The rows of a group lie close to one hidden flat surface of 13 dimensions, which may be shifted away from zero. Surfaces can cross.
Some rows, each with its group after it:
[ 16  -2 -39  -7  12  20  18 -17  42 -16 -25  24 -44  -9  34 -22  19]	(0)
[ 69  16   7   4  -1 -34  26  -5 -11   8  48 -41  19   9  13 -23   9]	(3)
[  0  10  -7  15   2  33 -15  16 -15   0  -2 -12  -1 -17 -29  13  -2]	(0)
[ 26   8  19 -26 -39  16 -14   0   1 -33  57 -35  25  -1 -11  24 -22]	(3)
[-43  27  20  14  28  -1  37 -10  29 -12  -3  34 -35  -9 -12  -3   6]	(0)
[ -1  39  17   8   4  23 -22  25  -5 -20  26   0 -10 -10 -49  17  23]	(2)
[10 -3  9  7  9 23 -6 20 21 -4 20  6 -3 18  0 -8 16]	(2)
[-21 -16 -14 -17  14  -1 -28 -14  -1  19   5  -6 -21  34  16  22 -41]	(1)
[ 11  -6  -8  12  -9  -6 -16  10 -19  10 -10 -19   9  33  18  13  -6]	(1)
[  6  18  -9   0 -11  11  18  43 -49  29  12  33  -3 -12 -26 -11   0]	(3)
[-24 -17   8  29  -5 -11  -6 -10  -2  -5  -9  -4   8   5  -3  13 -14]	(0)
[  5 -53 -37  36 -20   5   2  -4  45  10   9  50 -32  -5 -20  -2 -22]	(1)
[-35  21   9  18   3  24  18 -45  32 -10  10  29 -35 -31 -23 -18  -9]	(1)
[  5  17 -17  13 -34  -3 -16 -16  61 -15  24   4 -42  15  -6 -20   4]	(1)
[-12  -8 -16 -18   0  27 -34  -5  36  -8  -5 -15 -16  13  15   1  -8]	(0)
[ -4  -6  -5  -4 -11   8  24  -5  17  -2  14  -3   4 -38 -11 -14 -21]	(1)
[-32 -12  -3  -8   8  -4 -12  22   9   6 -30  11   1   7  12  -7   8]	(0)
[ 33   0 -10  28  21 -44 -28 -10  14  34  39  14  11  52  14  -4  29]	(3)
[ 19  36  20 -24 -18  28  22 -21 -15  18  -1 -16   8  43  26   7 -17]	(1)
[ 12  -8  37  -6 -13  18 -37 -33  -4 -10  22  32  11  33  -5  -6  29]	(2)
[ 11 -38 -27   0  22 -18  41 -13 -31 -44 -25  -7   3 -55  63 -14  -2]	(3)
[-36  18 -19   8  11  28 -45 -29 -39 -16 -10   6 -35 -26   1  -7   2]	(1)
[ 18  -7 -28  17   4  16   6  -1  -6 -15   3  19 -18  -3  27  -8  12]	(1)
[-22  13  -2   7  13  -5  22   2  11  20 -20   1 -11  -6 -13   3 -15]	(0)
[ 17 -11  27 -49  26   0  -7  33  -7  -9  24 -44  -3 -13 -21 -20   7]	(0)
[-33  10  30 -53  28  -3   2  27 -56  -7  12 -21 -33  25   5  19 -36]	(2)
[  7  -5   1   1  12  31  15 -25  20 -30  40  40 -36 -12  -3   4  -1]	(3)
[ -5  -7 -14   3   3  29   4  16  26  -6 -23  -5  -8 -11   8 -14   7]	(0)
[  2 -37 -21 -13 -11   5  11  15 -58  23 -30  39 -20 -20 -16  -7 -20]	(2)
[  3   8   4 -16 -26  -2 -13 -24  12 -13  11  26   2  12   7   5  10]	(2)
[ -3  18  -5 -13 -27 -16  -8  -3   4 -19 -25 -22  14  -9   0  21   1]	(2)
[  0  16  44  16  10  16  -5 -19 -16 -32  27 -28   4  11   5  -8  12]	(0)
[  6 -24 -11   3  -8  26 -52   6  12  -7  -3   8  14  29   8  26  11]	(3)
[-15 -26  33  51  -3  24 -23  25 -33 -18  13  20   8  51 -10  46  -4]	(3)
[ -1  11 -19  -6 -29   9  42 -16  21  30   9  16  16 -65 -32 -23 -29]	(2)
[  2  49  23  -9 -23   9  -1  -2  -6 -11  14  14 -14  33  -4   5  20]	(3)
[-37 -15  -8  24  20  16  -7  33  44   9   0 -10   0  18  14   0 -12]	(1)
[-14 -21  10  15  -3  -7  -9   8  29 -20 -50  25 -16  13  -9  -1  37]	(0)
[ 10   8 -36  38 -18  47 -18  -5 -31  -2  -8 -29  -7  -9   3  23 -30]	(0)
[  4   6  -1   2   3  -1 -20  22  -7   8  35  -1  -8  -2 -29  -4   0]	(2)
[ -5  -9  20  -3  14 -21  14 -31  13  24   1  41  30 -38 -57  17   6]	(2)
[ 15  32  -6   5  -7  14  10  41  -7 -15   2   0 -10  20  17  -1  27]	(1)
[ 52 -37 -26  12   1  40  19  -6 -10  13 -34  27  10 -12   2   3  11]	(3)
[ -2   3  30   9 -21 -17   9   5 -29 -32   5   6  13   8   3  11  12]	(3)
[-32 -27  11  -7 -16   3 -10  -6  36  -8  22  31  12   5   5   7 -15]	(2)
[-28  -4   9   9  -3  16   8  -9  16   1  13 -16  26 -18   1   6 -31]	(3)
[ 20  18  12   5  11   5  23 -50 -19   9   7  -5  -8 -10 -18   7 -13]	(3)
[ 16 -35 -16  13 -10  -7 -18 -18  16 -19  15 -10  -2  -9  17 -16  -3]	(1)
[-22 -12  11  -4 -10   7  -9 -13  21  -3 -10   0  20 -17   3 -21   3]	(0)
[-12 -13  19  -9   4  -4  -3  -1   2  11  36   1 -31  18  -9 -28 -22]	(2)
[-10   7   5 -28 -20  13 -17 -14  18  -3  18  17   1 -26 -42  13 -12]	(3)
[  6 -51 -12   8  44 -23  -2  46 -12 -13 -10  -7 -14  17  31  -1  10]	(0)
[ -2  -4 -23   6 -19  -1 -21  21  10   8  48  18 -27  24  12 -18 -14]	(2)
[ 20   3  17   7  26   9  13   1  28 -22 -29 -13  -1 -30 -36   1  38]	(2)
[ 28  -5 -12 -15   5  -4   9 -29 -14   9  29 -10   5 -37  -6 -12 -19]	(0)
[ 15  16 -21 -34  18 -15 -12 -18  15 -21  39 -30  -6 -22  29  -5  -4]	(2)
[ 29   3   4 -56  -2  -7  10   0  41  15  -3  -9  28 -15   1 -25  20]	(1)
[ 65 -13 -30  -5 -10  29   3   0 -32 -28  25   6  13  21  45  47  -6]	(3)
[ 12 -25  -1  12 -23  12 -26  29 -17  18 -11  24  32  13 -20  11  15]	(2)
[-25  -4  22  19 -31  27  -1  -7 -11 -44  38 -20   2 -13   2   2 -35]	(1)
[-12 -11  15 -20 -13  27 -15  -2  39 -23  11   5 -39   3 -22 -15  -4]	(1)
[ 13 -40   5   6 -24   7   9 -16  -3  15   3  23   8  15 -11  17 -30]	(1)
[-23 -24  16  37   1 -22  11  24  -4   8   2   3  23  -1 -26  24 -20]	(0)
[ 61 -28   6   6  10 -28  11 -16  10  -9  28   2  -6  -7 -16 -17  23]	(3)

New rows. What belongs after each?
[ 10 -22 -12   7  26 -16 -16 -25  27   8  34 -19  16   8  -1  41 -30]	(3)
[-44  27   2  -4   8  57 -18 -14 -14  35 -34  20  16  -7  -9  -3  -1]	(1)
[ 32   3 -15  -2  22  27 -12 -38  -9   6  21  -2 -32 -13  -6 -25   6]	(3)
[  7   8 -16   3  -1  12  -6 -11 -20  15  -6 -14  11  -1  18  -5  -8]	(0)
[  2  38  -1  -7  -6  11 -12 -56 -13  13 -15 -12  20 -11  20 -22  14]	(1)
[ -3  -6   4   8  -3 -19   9   2 -12   5 -14  -2  -3   2 -12  10  -8]	(0)
[-14  -1   6   6 -17  19 -23 -41  15 -22   1  -8  -1   1  15  -9  -3]	(0)
[-14 -24  16 -17  27 -35 -28   0 -19   7  15   4  10  -1 -12   5   2]	(0)
[ 37 -43  13  33  -6   3 -13 -38 -18  -7 -12  23   5  55  27  12  17]	(1)
[-42 -22  35  -3   4 -24  11  29  44   1  23  11  28  18   1   7 -13]	(0)
[-16  -2 -13  53 -31  15  -6  -8   4 -18  -9   4 -41  56  54 -23  -4]	(2)
[ 10 -18 -13  14  10  -6 -17 -26  20   5 -41  -3 -12  21  14  -4  18]	(0)
[  7   4   1  12 -13  16   1   6 -56 -34  26  16  -5 -22   1   5   4]	(0)
[ 19   9  20  25 -13   8  12 -19  -1  -7 -24 -32  28 -16   5 -35  26]	(1)
[-18   5   1  32  10  19  -8 -15   4   9  -8  25   8  24  18   8   9]	(1)
[ 42  30 -17 -21   8   3   6 -21 -53  -4 -18  10  -4  -4  28 -10  35]	(1)
[ -7  -2 -24   8 -20 -21  32 -12 -24  20 -21  14  14  -8  32  -9 -22]	(0)
[ 31 -17 -32   2   8 -24  29  12  25  20  16  10 -15  20   5  31 -25]	(0)
[-18   9  -3 -10 -19  12   2   8   5  17  -6  -8  14 -10 -12   0 -22]	(0)
[-29  10   0 -38 -13  10 -23 -13  51 -14 -19   5 -35  10  -7  -1  -2]	(0)
[ -7  -2 -10  -1   8 -15  14  25 -11  -5   3  14  -4 -11  13  -9   7]	(3)
[-34  31  -1   4   6 -26  15  41 -16  -8  52  54 -24  17   8   9   2]	(3)
[-15  -4   3  18  12   6  31  17  22  -4   0 -20  -8   0   7   0 -22]	(0)
[-11  17  -8  10  -9  -1  -4 -31 -12  26   1   7  13  -9 -11  11 -19]	(0)
[ -7 -14 -25  16  68  11 -27 -37 -35   4  39  28   1 -57   1 -13  10]	(0)
[  4 -56   9 -24  31 -68 -41 -28 -11   6  11  19   9 -23 -42  13   7]	(2)
[-35  -3  20  14  -9  -1 -11  11  15 -38 -18  -1 -34  31  -2  22  -2]	(0)
[  6 -21  18   1  -5  -4  15   1  17 -19 -14   2   6  -4 -17  21  -1]	(3)
[  5 -36  -8   2   0 -54 -28 -24 -45  32  24  22  49   0   3  18 -13]	(0)
[ 23 -24   0 -14  11 -13  37  -8  17 -13  17 -14  -7 -18  14 -13 -16]	(1)
[ 20  -1 -18 -25   2  21 -14  13  16  -3  -7  -6 -14   4  -3  11   4]	(3)
[ -8  -8   7  36  13   3   9  26 -36  26  45  45  -6   4 -38  10 -15]	(3)
[-17  21  15  -1   5  17 -15 -32 -21 -16  -3  -7 -20  -1  -4   1  -1]	(3)
[  0   8   7  23 -15   5  24  -2  20  32  33  49  29   0 -12 -15   5]	(3)
[ 31 -25   4  46  12  15 -10  32   1  47  47   8  17  36 -30   1  -4]	(3)
[-25  16  -6 -16  14   2 -14  -9 -12  17  18  18   9   4  19   1  -8]	(0)
[ -5   4  16  17  11  17 -15 -21 -16   0  -7 -46   2   3   8 -18  -5]	(3)
[  4  17   6 -10 -38 -23   4 -46  -9   9  10  51  36 -32  -9 -18  20]	(3)
[-38  19  24   4  -8 -12  34  28 -25  -6 -27   8   0  -8 -11   5  -4]	(3)
[  2 -12 -23   5 -25 -13 -39   6 -33  -3   3  15   1   5   2  11   0]	(2)
[-22   9 -11 -25  20  -8 -17 -28  50  -2  16 -17 -17 -18  13 -24  -6]	(1)
[-13  14   5   8   0   9   2 -12  23  24 -10   4  10   9  -8  -8   1]	(3)
[-16  38   6   8   2 -28 -14  -3 -34  -1  -3 -47  12  35  25  32 -14]	(2)
[  2   4  39  16 -31  -3  17   4 -34 -26  30  -4  27  -2 -11  13 -11]	(3)
[-23   3   4   1 -45  30   3  -5  28 -29  -7   2   8   5  34 -12  -9]	(0)
[  5  -2  -8  -6   2 -27  20 -11 -32   9 -40 -16 -24 -20 -10 -15 -10]	(0)
[ 20   6   2   4  19  -8  19 -14  57  16   8  -7 -19  22 -21  20  -7]	(0)
[-22  15  17  -6  -7  35   4  -6   9  28 -12 -12  35   8   5  -2 -16]	(1)
[ 25  -2   1 -13  -4  29  19 -38  19  -1  -7 -26   4 -15  26 -41   0]	(1)
[ 28 -32 -10  18  -1 -16  16  16 -15 -12   2  30  13  -3  16  -1  23]	(0)
[ -9  25   8 -23 -18  17 -16 -14 -36 -39 -37 -29  -5  10  19  33   0]	(3)
[ -5  -6  -3  -9  -8   3   1   3 -26 -25 -25  20  -4 -13   5  15   8]	(3)
[ 32  18  21   0   5   7  10 -25  26   5   7 -10   2   0 -28  -4  18]	(0)
[ -6 -19  23  14  10   2 -32  15 -29 -19  -8 -75   4   9  -4   4 -13]	(3)
[ 11 -40   0  16  20 -16  29  39  12  21 -13   5   2 -13 -38   7  -7]	(3)
[  5   9   3  15  -5 -14  18  40  21  -8   3  35   0  45  34  -4  37]	(3)
[ 42 -19 -30 -26  -4  -2   0  23  19  12  -3  -2 -16  -7 -27  16  -5]	(0)
[ -5   9  15 -23  15  -3   4 -13  -2 -14  16 -25  29 -16  29  -8   1]	(1)
